The same things were measured in two ways. Each way mixes the same 7 hidden numbers, adds some noise and spreads widely along 5 directions of its own, which tell nothing about the thing.
Some things both ways: the first way, then the second way.
[-10.1  13.8 -22.1   7.6  -8.2  -9.8   1.7  18.5 -25.4  10.8 -17.0 -32.3
   1.4]
[ -4.4  -1.3 -15.6 -15.4   1.4   0.7  -8.0 -13.7 -11.3  17.3  -4.4 -13.8
  -4.9 -29.9  16.4   4.1]

[  5.0   1.4  14.6  -3.6  -8.8 -14.1   0.7  -7.7   1.8  -2.6  -8.8   6.5
   0.0]
[-0.5 12.4 11.2  2.1  1.4 23.1  3.1 12.8  3.8  9.4 22.1  6.0  3.0 -0.8
 -7.3  9.6]

[-11.8  -3.1   7.2 -38.2 -13.7  13.8  12.3  12.8   4.6  -5.5   8.2  14.1
  -1.0]
[-16.3  -9.1   1.4  -3.3  -2.8 -12.3   2.9  12.1 -12.8   1.5  -8.5   7.3
  -6.2  16.4  25.4  -4.5]

[ 48.8  14.0 -14.9  -0.3  14.9   6.7  17.2   2.1  -4.2  -5.0 -10.9  30.6
   6.0]
[ -1.4  -5.0  -6.2  -3.8 -14.0   8.5  -0.1 -17.0 -10.5 -16.7  -8.8  12.4
  -0.4  12.6  12.3   1.5]

[-14.4 -16.1 -16.7   7.7 -16.5  11.0   7.0  27.2  -9.3 -20.2  -5.7   4.0
   1.5]
[-17.6  36.3  20.4 -27.7  19.9  14.5   8.4   1.4 -14.1  12.9  11.0   8.4
   5.5  14.9  14.2  45.3]

[ 14.3 -22.4  -9.6  -7.5  20.2  -0.7   2.3  33.5  -4.5 -16.9  -0.6  20.2
  -9.5]
[ 33.1  -7.4 -25.3   1.9 -31.4  25.7  -1.9  -4.3  -6.6   3.4   4.2 -24.6
  -8.0  -5.3 -11.2 -37.5]

[  2.4 -10.3  -7.4  13.5  19.3 -13.3  30.3  35.2 -21.1 -35.0   4.4   4.3
   2.7]
[ 35.1 -12.4  -4.0  -0.8  -2.2  22.5  10.0  -8.1 -23.4   7.1  -7.8 -15.1
  -6.4  10.7   4.1 -19.2]

[ -5.6  -4.3   8.5 -40.5  -9.2  -3.5  -7.2  17.1   1.3   5.2  16.5  31.8
 -17.2]
[  1.5  17.0  -4.7   3.6   3.7  26.8  -6.9   9.8 -32.8   6.8  11.9   9.7
  17.1 -19.8   9.0  14.8]

[ 17.6  -4.6   1.1  -8.1  17.0  -4.7  20.8  24.7   4.2 -11.8  14.0  35.4
  -7.6]
[ 13.0 -11.6  -8.2   9.5 -10.4  16.5  -2.4 -14.9  -4.3  -0.8  -4.0   1.9
  -5.1  -2.8   0.8 -16.4]

[ -5.7  16.9  21.3 -20.5   9.8  -9.3   0.5   7.8   7.1  12.9   3.3  -0.9
 -13.1]
[ -9.4  21.8  12.3  25.5   3.3  10.2  -2.7  23.8 -10.4  -2.4   8.2  26.9
  10.4  18.8  -5.3 -11.5]

[ 39.4  -2.7 -15.4 -10.4  10.0  -0.7   4.4  27.5  22.1  -9.7  10.2  23.4
 -20.2]
[ 13.1   8.8   4.3  -8.6   0.4  33.3   7.2   1.3   4.4   9.3   0.6   5.7
   5.4 -12.0  -4.9  -1.6]

[  1.5   3.0   4.7 -11.8   6.8   2.1 -10.2   0.2   3.9   7.3 -10.9  -9.4
  -9.1]
[  8.2   9.0 -10.6 -14.9   9.6  -9.9  -3.0   1.5 -13.8   6.1 -10.1 -15.3
   6.4 -11.0   1.1 -11.6]

[ 23.7   7.0  -6.2 -16.4  13.3   7.3  -7.9  -2.8 -19.0  12.9  -3.1  27.9
  -8.5]
[ 16.4  -3.3 -22.7 -13.3   1.1 -18.1  -1.7 -35.6 -25.3 -16.8 -21.2 -17.5
   6.6 -19.3   0.2   1.2]

[-26.3  -4.9  24.3 -19.1   4.5   8.2  14.6   6.3   6.5  -7.0   0.6  24.6
   6.7]
[ -9.9  12.8   0.4   2.6   3.7   6.0  -0.3   3.9  -3.3   2.7  -6.3  11.0
   2.2   9.5   5.1 -11.2]

[  1.2  14.0  22.6 -26.6  24.4 -36.0  13.2  -6.7   4.3   6.9   0.7  15.0
  -1.4]
[  9.2 -29.5 -11.4  12.2 -10.5 -28.7 -12.9 -12.5   0.2 -19.0  -9.7   6.9
  -1.8 -15.7  -3.4 -17.8]

[ 34.1  -6.8 -22.1  15.0   0.7 -10.9   9.8  30.5  23.4  -9.9   1.0   6.9
 -13.6]
[-7.6 23.1 20.0 -6.0  0.1 23.0  6.8  7.7  4.1 10.8 13.2 10.8 -6.1 21.1
  1.0 11.0]

[ -7.4  19.8   1.4 -18.1 -12.0   7.4  -3.6   5.0  -7.6  -8.8 -14.9 -28.4
  -4.1]
[-10.4 -10.7 -17.5   0.8  -6.4   6.3 -16.0  27.9  -8.9  10.6  15.6  -0.8
  10.0 -11.9  17.9 -10.5]

[-13.8 -11.5  19.3 -25.5  -8.9  12.0  -5.0 -12.4  -0.5   0.8  -7.1  16.2
   2.0]
[-13.7  -6.6 -10.9 -10.2 -10.0 -26.0 -11.3   1.8  -4.7   0.1   4.2  -9.3
  -9.3   3.9  12.9  -2.0]

[ 47.5   6.4  -8.0  17.5   2.7 -22.4   5.1 -19.0  -9.3   5.7 -15.6  16.4
   5.8]
[ -4.5 -10.3  14.0  -3.3 -17.1  -7.5   2.7 -22.6  19.2 -12.2  17.5   7.1
 -19.1   8.3  -6.2  26.2]

[-23.4 -14.6   5.5  20.3   2.0 -28.5  12.8  20.2   5.5 -14.9  -9.7   3.2
   4.7]
[ 17.0  13.1   0.9  19.2  -0.2 -12.6  11.2   0.6  -6.8  -1.0  -1.3 -20.5
 -13.6  15.4 -27.6 -31.9]

[ 3.6 -7.7 14.2  0.4 13.6  6.8  8.0  0.4  5.3 -3.8  1.6  9.7 -5.1]
[ 12.3   5.1   9.5   5.7  -1.4  -6.9  11.3  -3.4   8.5   2.0 -10.8  -4.5
 -17.0  15.1 -16.0 -29.5]

[  7.0 -19.1 -17.3 -41.4  -6.3 -14.6  -0.1  16.4  -2.1 -12.4 -10.6  11.2
   3.8]
[  6.4 -23.7  -1.0 -27.9 -23.6  -9.3   1.1   1.7  11.8  -8.0   3.1  -3.3
 -13.3 -10.4   7.9  10.1]

[  3.7  -8.0  18.8 -28.0  10.4   5.4  29.7   2.8  18.4 -38.5  10.8  44.3
   5.0]
[ 22.4  12.6  18.9  15.9   9.4  22.2  17.9  24.8 -18.3  -3.3 -15.1  25.1
   8.3  19.8  -7.0 -24.5]

[ 14.6  -4.4  -2.2 -40.9  -2.9   2.1  -3.5  15.1  12.5   6.8   8.3  37.6
 -11.5]
[  0.5   5.1  -9.7 -11.3   0.1   4.6  -1.9  -4.3 -19.5  -3.5  -7.6   3.4
   8.8 -12.8  10.4   7.7]

Other things, the second way, with their names:
K231: [ 14.2  -4.3  -4.8  -5.3 -11.9  -5.0  -2.3  -8.6  -2.9  -9.3  -5.5  -0.2
  -2.5  -1.2  -4.8  -9.9]
K72: [-10.0   9.5  -0.1   6.8   5.0   0.8  -0.1  -0.1  20.2   3.6 -16.5  16.8
   0.1 -13.4  -6.7 -25.8]
K427: [ -2.4   0.4  -5.8   5.6  -2.0   6.0  -4.6  12.3 -27.1  14.0   0.5  -0.6
  -1.2  -3.4  15.7  -8.1]
K846: [ -6.7  -4.3   9.9 -17.3  14.2 -29.7   8.4 -16.4  19.8  -6.7   6.7 -14.6
  -8.7  20.7  -6.2  15.7]
K262: [ -0.1  -5.1  -1.4  -4.3 -11.5  10.4   1.8   5.2   7.7  -1.2   6.8   0.6
  -2.7   9.9   2.4  -5.9]
K570: [ -4.4   6.0 -26.2  -2.8 -20.9   6.6 -22.5  -5.8 -40.1 -17.0  20.1  -0.7
  14.9  14.4  20.6  13.6]
K342: [-14.6  21.9 -11.7 -10.5   7.2  -1.7  -4.0  10.2 -37.2  11.5  -2.1  -3.8
   7.3  -6.4  23.4   8.7]
K237: [ -2.9   8.1   7.8  -3.6  18.7 -24.1  15.0 -24.5 -10.8 -12.2 -12.6  -5.1
  -5.6  22.8  -2.9  11.7]
K369: [-23.2  12.9   5.3  -7.8  12.8   7.9   7.8  17.5   0.8  19.8   2.7  -0.2
  -4.5  23.2  16.4  -4.1]
K727: [-13.5  27.9  15.2 -12.0  15.5  23.7   8.2   0.5   0.9  -7.0   0.4  32.2
  21.2 -11.2   1.5  33.8]
K84: [  7.0 -39.6 -21.3 -10.1 -16.9 -22.4 -16.1 -23.9   0.2   6.0  -3.0 -25.9
 -19.0 -15.8  14.5 -12.9]
K951: [-29.5   0.5  16.4  -5.6 -10.6   4.5   0.7  10.3  21.6   7.4  20.7  16.6
 -14.7   5.5   8.3  19.7]
K554: [  0.4  -1.8   8.9  -9.3  10.5  -2.5   5.9 -11.9  38.6  19.4   0.8 -11.5
 -13.0 -24.6 -18.9  -5.6]
K731: [ -3.5  -7.2 -10.4   0.7  -6.8 -15.5 -12.3 -10.0  15.2   1.8   6.7 -12.0
  -4.0  -0.3  -5.5 -15.8]
K675: [ 20.1  -4.2   8.4  -2.6  13.8 -19.4  17.7   0.4  16.6   1.9  -7.9 -20.6
 -10.3   5.4 -24.2 -21.5]
K821: [ 24.1  12.5 -13.9  -5.9 -16.5   2.2   0.7   7.2 -18.8  -9.2  -1.6 -16.5
   3.2  11.1 -12.9 -26.1]
K431: [  6.9  37.6  10.2  15.2   3.9  51.2  12.0  22.4 -12.2  11.0  -2.1  28.4
  13.3 -10.1 -13.8 -12.1]
K92: [-7.2  7.1  2.4 10.8 -1.2 -2.3 -1.6 -6.7 -5.5 -1.7  0.9  7.9 -3.6 16.2
  1.9 -6.2]
K670: [ 12.1 -16.8 -13.9  -3.2 -17.5   1.9  -3.5 -20.1   2.9  -9.9  -0.8  -7.1
  -7.7  11.6   0.9 -12.7]
K538: [ 10.4 -12.1   1.5 -11.3   2.4   9.6   9.4   5.9  -4.0  10.6   9.9 -18.2
  -7.0  17.2   8.2   1.1]
K485: [ -6.9  -8.1   6.0  19.3   4.3   5.6  13.0 -12.6   6.3  -3.8  -2.9   5.7
  -8.6  26.9  -1.7 -11.0]
K396: [-11.8   5.1   7.2  29.5  -5.7  -3.0   2.4  26.3 -16.4  -4.0  13.6  12.5
  -5.3  43.4   5.7 -16.8]
K379: [ 41.6 -17.7   8.4  15.1 -30.1  35.4   3.2   9.8  17.5  10.7  15.8  -2.6
 -15.5 -15.8 -28.9 -30.8]
K109: [  8.5   9.0 -10.1  33.9 -10.9 -14.9 -10.2  17.7 -30.6 -10.5   0.0   1.4
   1.3  22.6  -6.6 -42.0]
K177: [ 21.8   2.9   5.8  -1.0 -14.9   4.9  -3.1 -27.5  27.2   1.4   1.3  -1.0
 -12.6 -29.6 -33.6  -7.5]
K412: [ -9.0  -6.9 -28.3  -6.7  -8.5 -23.2 -14.6 -10.9   9.4  -7.1 -14.7  -9.5
   1.7  -6.1   4.3 -30.9]
K901: [ 23.6  29.2  12.1  30.6   9.0  43.7   8.4  22.1 -17.8  -2.6  -0.3  34.7
  23.5  -4.5 -22.8 -22.3]
K316: [ 10.0   0.4  -7.0  -1.7   9.0 -17.2  -8.4   0.2 -19.9  -2.6  -8.0  -5.2
   7.9  -5.3   0.5 -12.7]
K71: [ 38.9  -3.9 -23.7  24.9 -23.6 -26.6 -10.7 -15.3  -3.5  -2.4 -12.5 -31.4
 -20.0 -16.0 -38.9 -71.7]
K333: [-11.7  18.6   8.7   9.1   3.0   3.8  10.0   9.1 -12.2  -0.5  -2.7  12.0
  -3.6  18.8   3.8  -3.9]
K976: [ -7.6   9.4   0.4  -6.3  -7.3 -11.4 -11.3   2.1 -15.9   6.0   8.4   1.2
  -6.7   4.5  10.1   7.6]
K198: [  6.8 -29.9  -2.4  26.6  -2.8 -52.6   3.1 -16.9   3.4 -33.6 -12.0  -5.3
 -14.1  25.3 -13.5 -30.1]
K814: [ -7.3  -3.0  11.8 -31.1  10.2 -31.2   3.6   6.5   3.7   7.9  -0.7  -8.9
 -10.0   1.1   9.4  20.5]
K468: [-9.7 12.2 12.8  8.5  8.6 -4.9  3.1 -3.4  5.3 -4.4  1.9 12.8 -2.1 15.0
 -5.4  2.5]
K517: [-19.3  12.4   1.7  -2.3  -1.0   1.7   0.7  -0.3   1.8   3.0  17.2  -0.1
  -2.6  -3.1   1.6  15.4]
K336: [ 17.7  -3.0  -1.7   0.4 -22.7  20.3   2.2   4.8  -7.6   4.5  11.3  -5.9
  -9.7   2.5  -3.0  -8.6]
K533: [  1.2  21.8   3.2  16.9  14.2  20.9   4.7  17.2 -27.4  -3.5   3.5  16.8
  21.1  15.5   0.8  -5.2]
K537: [-16.0 -11.1 -30.6  12.2  -9.4  -6.9 -26.7  -3.6  -4.2  -0.4  16.2  -7.9
   8.8  -3.7  11.6 -14.0]
K491: [ -5.5 -21.1 -22.3   6.6 -12.6 -21.6 -10.6 -14.3  24.7   7.2   2.9 -25.9
 -14.6  -6.4  -8.0 -33.1]
K372: [ -3.3 -21.9  14.0  -0.5   7.1 -27.5  -5.4 -18.3  26.9  -4.6   0.2   7.9
 -10.4  -1.6  -6.3   3.2]
K107: [-15.7  -3.4  -2.6 -13.8   6.1 -18.8  -5.3 -11.3  -5.8  -5.9  -1.9   4.4
   1.8  -8.3  15.9  20.7]
K975: [ 16.6   0.4  -5.7  -9.7  -2.2  23.1   5.9  -2.4 -17.9   4.4 -10.9  -1.2
   2.8 -11.9   7.0  -8.2]
K783: [ 32.0 -27.0   0.9  15.7 -14.7  -1.8   6.4 -11.8  15.3  -2.9  -3.9 -10.2
 -20.2   1.6 -21.7 -34.1]
K738: [-15.8  11.7   1.0   5.4  -8.3 -13.7 -10.9   0.5 -14.3  -2.7  19.0  -1.0
  -7.1  28.5   5.6   7.5]
K381: [ 14.3  -4.3  -5.0 -14.4  12.5  12.0  13.4 -15.2  -6.5  -2.0  -7.7 -11.2
   8.0   8.8   1.8   2.8]
K208: [  1.8  -2.6   2.2   5.1   2.1 -17.3   3.3  -9.4  -1.0  -4.4 -11.0   2.2
 -10.3   6.3  -1.1 -15.3]
K776: [-18.3  18.4  18.2   9.2  32.1 -10.8   6.6  13.4 -27.5 -26.9  -9.3  39.4
  27.7  47.8  18.6  17.2]
K694: [ 15.4   9.5 -13.1  -4.4 -22.9   8.2  -3.2  -3.5  -0.5   7.2   4.8 -17.0
  -8.2 -22.1 -16.7 -19.4]
K389: [  4.8  -2.4  -4.9  -2.8 -14.0   4.9  -5.0  21.7 -11.8   4.9  14.3  -4.9
  -0.1   6.2   6.1  -4.8]
K811: [  9.7 -13.4 -12.2  24.9 -32.5  41.4  -5.0   5.8   1.2   0.7  20.8   4.9
  -5.0   5.3  -3.9 -25.2]
K960: [-6.0 17.0  6.4  1.4 11.5 -0.8  7.7  2.6 -5.0  3.3  1.8  2.4  2.3  0.2
 -3.6  4.6]
K795: [ -0.9 -14.3  -8.3   9.8   2.6  12.0  -2.4  15.8  -2.4  13.6  -1.7   0.4
   1.4  -8.3   9.6 -23.2]
K91: [ 30.8 -10.7   6.7  -2.5  -7.4  15.2   7.1 -23.3  28.5   1.1   1.5  -5.9
  -9.6 -20.4 -30.2 -11.3]
K193: [  5.6  15.0   9.6  -2.9  20.3  -1.0  10.9 -11.7  -7.0  -2.9  -9.2   0.7
   3.4   9.3  -7.9   0.2]
K80: [-10.8  19.0 -18.9   5.7 -20.3  -0.3 -15.6  -6.5 -12.3 -13.1  -3.9   9.5
   4.9   1.9   1.4 -18.1]
K35: [-0.1 12.6 -5.3 -1.2 -9.6 23.9 -3.2  9.6 -4.0  5.6 26.5 -5.5  4.3  6.2
 -3.3  5.5]
K179: [ -6.6  -7.8  -2.5  -0.6  12.4 -39.0 -13.5  15.2 -18.3  -5.3  -7.7   5.6
   9.4   4.7  14.9  -7.4]
K875: [ -9.2   3.0   8.5   4.3   3.8  -5.5   2.5  -2.4 -15.1 -15.9 -15.0  31.9
   6.0  -0.5  11.2   5.7]
K606: [-13.1   0.0 -20.3 -10.9  -8.7 -13.5 -19.6 -12.9  -6.8  -7.7   1.6  -0.6
   6.0  -9.8   9.8   3.2]
K828: [ 54.9 -17.5 -23.4   6.8 -30.5  -4.0   1.9  -7.9 -20.0 -10.7 -13.7 -29.4
 -13.1  -3.0 -22.8 -54.2]
K127: [ -1.4  20.1 -20.3   0.6   3.0  21.0  -5.2   3.8 -23.1  16.6  -4.1  -8.8
   9.5  -4.1  11.5 -21.1]
K660: [  5.3  -8.9  22.4  -8.2   6.1 -34.1  21.6 -16.7  17.4  -6.9  -3.5 -10.0
 -26.7  10.2 -18.0  11.0]
K445: [ -7.8  -6.8   3.7 -17.7   4.5   1.4   0.1  -9.9  23.0   9.9  -4.8   7.7
  -2.5 -42.0   1.1  15.4]
K77: [ 12.1 -15.5  -7.7   2.9 -13.9  -5.7  -6.2  -9.2   4.9   2.3   1.2 -11.7
 -13.5   7.2  -3.9 -23.2]
K79: [ -7.1  -0.3   6.1   1.8 -21.7  -5.3  -2.8  30.8  21.4  12.2  18.0  -1.8
 -16.0  -3.2 -11.0 -19.2]
K391: [  5.7  -9.1  -6.9  -5.9 -10.4  -6.5 -11.2 -10.3  -1.2  -7.0   0.8  -0.9
  -1.3   3.8   3.3  -5.0]
K416: [  4.2  -1.4  -9.9  26.9 -27.2 -30.8  -7.0  -8.2 -14.6  -8.4  11.4 -24.7
 -30.1  43.1 -11.8 -39.4]
K340: [ 17.9   4.3   4.9  -4.0  -3.2   4.6  14.7  -1.6  -8.7  -0.2  -3.9 -10.0
 -11.1   7.8 -10.4 -10.6]
K100: [-10.2  23.6  29.1   7.1  17.9   7.6  15.4  27.0   0.9   6.9   6.7  20.8
  -0.6  23.6  -4.2   2.1]
K238: [  1.7 -11.2  -2.8   0.8  -6.4 -10.7  -7.9  -2.8  -5.4  -2.1   0.2   1.8
  -4.0   2.9   7.7  -6.7]
K623: [ -6.1 -19.1 -11.8   7.2  -9.9 -14.0  -3.7  11.8  -7.7  17.0  -2.4 -16.4
 -17.8  -1.8  17.2 -29.2]
K527: [ -0.5  21.0  -8.3  38.4 -26.6   0.7 -13.7  19.2 -29.3  -5.1  12.2   8.5
  -7.4  18.6  -8.3 -36.3]
K482: [ -3.4 -14.3  -0.2 -17.9  -3.3  21.7   1.9  -7.0   1.3   0.5   8.5   7.1
   3.8   1.3  20.5  24.4]
K242: [  2.8 -13.6  17.0   7.2 -13.4 -12.1   3.8   0.4  24.2  -3.0  10.7   5.1
 -19.3  18.2 -13.2  -8.6]

Some of these things the first way, each followed by its name:
[-14.2 -21.2   5.9 -21.0 -20.0  18.4  -7.8 -19.1  10.1 -22.3 -17.0   2.9
   7.1]	K79
[ -9.9   0.2   2.8  -8.6 -23.1   5.4  11.1  -1.5   2.1  -8.8  -7.0  -3.9
   8.1]	K623
[ -5.5  15.0  19.7   6.5  12.3  -2.3  13.3 -26.8 -15.9   0.8 -16.8  -4.7
  13.9]	K208
[  1.0  11.0  26.4  -2.3  15.5   4.3   4.8 -22.1  -7.2   1.5   5.8   3.0
  -7.3]	K372
[ -1.4  -2.7  -4.7 -11.6   1.0   2.1   7.8  24.1  -3.0 -15.9  -5.9   3.1
  -1.3]	K262
[ 18.5  -3.9  -1.1   0.7 -12.3  -7.3  -0.5 -12.5  -2.9   4.0  -0.5   7.0
  -5.2]	K660
[  3.0   8.3   7.4  12.0  10.7  25.2  -4.5  -6.0 -10.0  -6.0 -11.7  -8.3
  -7.6]	K731
[-13.0 -15.7  13.8 -20.1 -12.3 -13.2   1.0 -17.1   9.2  -5.8 -15.0  -2.9
   7.1]	K814
[ 13.5   2.1  12.4   1.1  26.3 -36.7  17.8  15.5  -2.3   4.6  -9.9  12.8
   5.4]	K670
[ 46.1  25.8   1.2 -13.4  -5.8  -2.2  -8.0 -28.9  10.1  25.5 -13.7   9.3
  -4.0]	K107
[  7.7  12.2   5.8  -4.7   3.2   5.6 -26.8   5.9 -21.0  33.9  -1.8 -21.8
 -26.0]	K738
[ -6.0   0.9  22.6   0.0  -6.2  46.2 -10.9 -36.8 -13.1  -1.8  -4.2  -4.0
  -5.1]	K554
[ 26.5  13.2   9.5  -5.3   9.2  13.1  -3.4 -26.6 -11.7   3.2  -8.9   0.7
  -3.6]	K238
[ 34.4  11.2  -8.6 -10.5   5.3   5.1   8.5  -2.5  -5.2  -4.7  -9.9  12.0
   2.5]	K975
[ -3.0  20.5  17.6 -16.8   0.9  -5.5   4.7  11.9  -2.9   4.3   0.9   5.8
 -10.5]	K533
[  6.2  -0.2  14.0 -23.8 -11.1   2.6   4.0  21.9  22.4  -1.5  19.3  21.1
 -18.1]	K396
[  0.3   6.1 -15.9   0.5  -3.9  67.3 -15.6  24.5 -13.4  -5.8  11.2 -13.7
 -31.1]	K491
[ 16.5  -8.4   1.3 -13.5   4.2 -16.2   1.4  11.0   3.1   3.9  -1.7  13.0
  -7.1]	K340
[ 31.2 -14.6 -22.8  50.4   4.8   7.0  11.5  10.6   4.5 -29.7 -10.7  14.5
  -0.2]	K416
[ 14.1  13.6  -9.5  -8.7 -10.9   2.9   4.1  12.2   5.9   6.6  -3.5   2.8
  -5.5]	K333
[ -5.4  23.6   7.4   7.8  11.1  -2.1   2.0   2.2 -23.9  11.9 -11.2 -23.7
  -4.5]	K193
[-13.5  10.8  15.2   8.3   6.5   6.5  20.9  -0.4 -32.2 -17.9 -19.9   0.1
  19.1]	K381
[ 10.3 -19.7  13.7  -6.1  23.0 -35.9   9.1  -0.4  -7.2 -19.0  -2.6   7.8
  -0.6]	K379
[ -9.7   8.3   3.8 -20.6 -11.3   8.1   3.5 -17.1  -8.7   0.5  -9.7   6.9
   8.1]	K445
[ 10.1 -19.5 -21.3 -23.6   2.6  15.7 -27.5  25.5  -2.5   7.7   3.1   7.6
 -27.9]	K694
[  6.8  -8.2   8.7 -14.0   8.0  38.6  -7.2 -16.8 -29.2  -4.2   7.2   8.0
 -10.2]	K84
[-42.0 -14.9  29.3 -20.6  16.2 -19.4  14.4  20.9   6.8 -16.0   4.5  22.5
  -0.5]	K109
[ 14.6  13.9   6.6   4.9   2.8  13.1   1.4  12.0  13.7  -5.0   0.7  14.9
 -13.6]	K537
[ 19.5  -7.2  18.4   8.6   2.8  20.3  10.0 -38.7  -1.7 -26.4  -7.9  21.8
   8.4]	K242
[ 20.4  35.9  14.9  18.2  -2.5  21.2  16.5 -17.7 -25.5   6.2  -6.4  -1.8
   4.2]	K485
[ 18.4   5.9  19.9  25.2  17.9   4.5  11.5 -39.5 -18.0 -12.9 -26.5  -2.3
  17.2]	K77
[  6.8 -17.7  11.0 -13.3  29.0  -1.8 -14.5  -4.0  -6.8  11.9   8.4  22.1
 -18.9]	K177
[ 26.9 -19.8  13.9 -39.1  18.9  -5.1 -21.1   9.5  22.2  10.4   0.5  29.3
 -21.6]	K821
[ 21.4  12.5   4.4  -5.6 -19.1  32.5  -0.6   1.8  19.1   7.2   0.5  -5.9
 -13.2]	K369
[ 15.5   8.5 -10.4 -18.2  13.1  -3.6  -9.1  25.0   7.7  18.1  -2.4   4.3
 -19.4]	K606
[  8.5  28.5  -7.3 -24.7   4.1  33.8  15.9  38.9   5.3 -18.5  22.1  14.0
 -22.7]	K776
[ -9.0  10.0  -1.6 -28.1  -4.6  -2.1  10.5  46.4  12.4  -3.4  21.1  -9.0
 -23.0]	K795
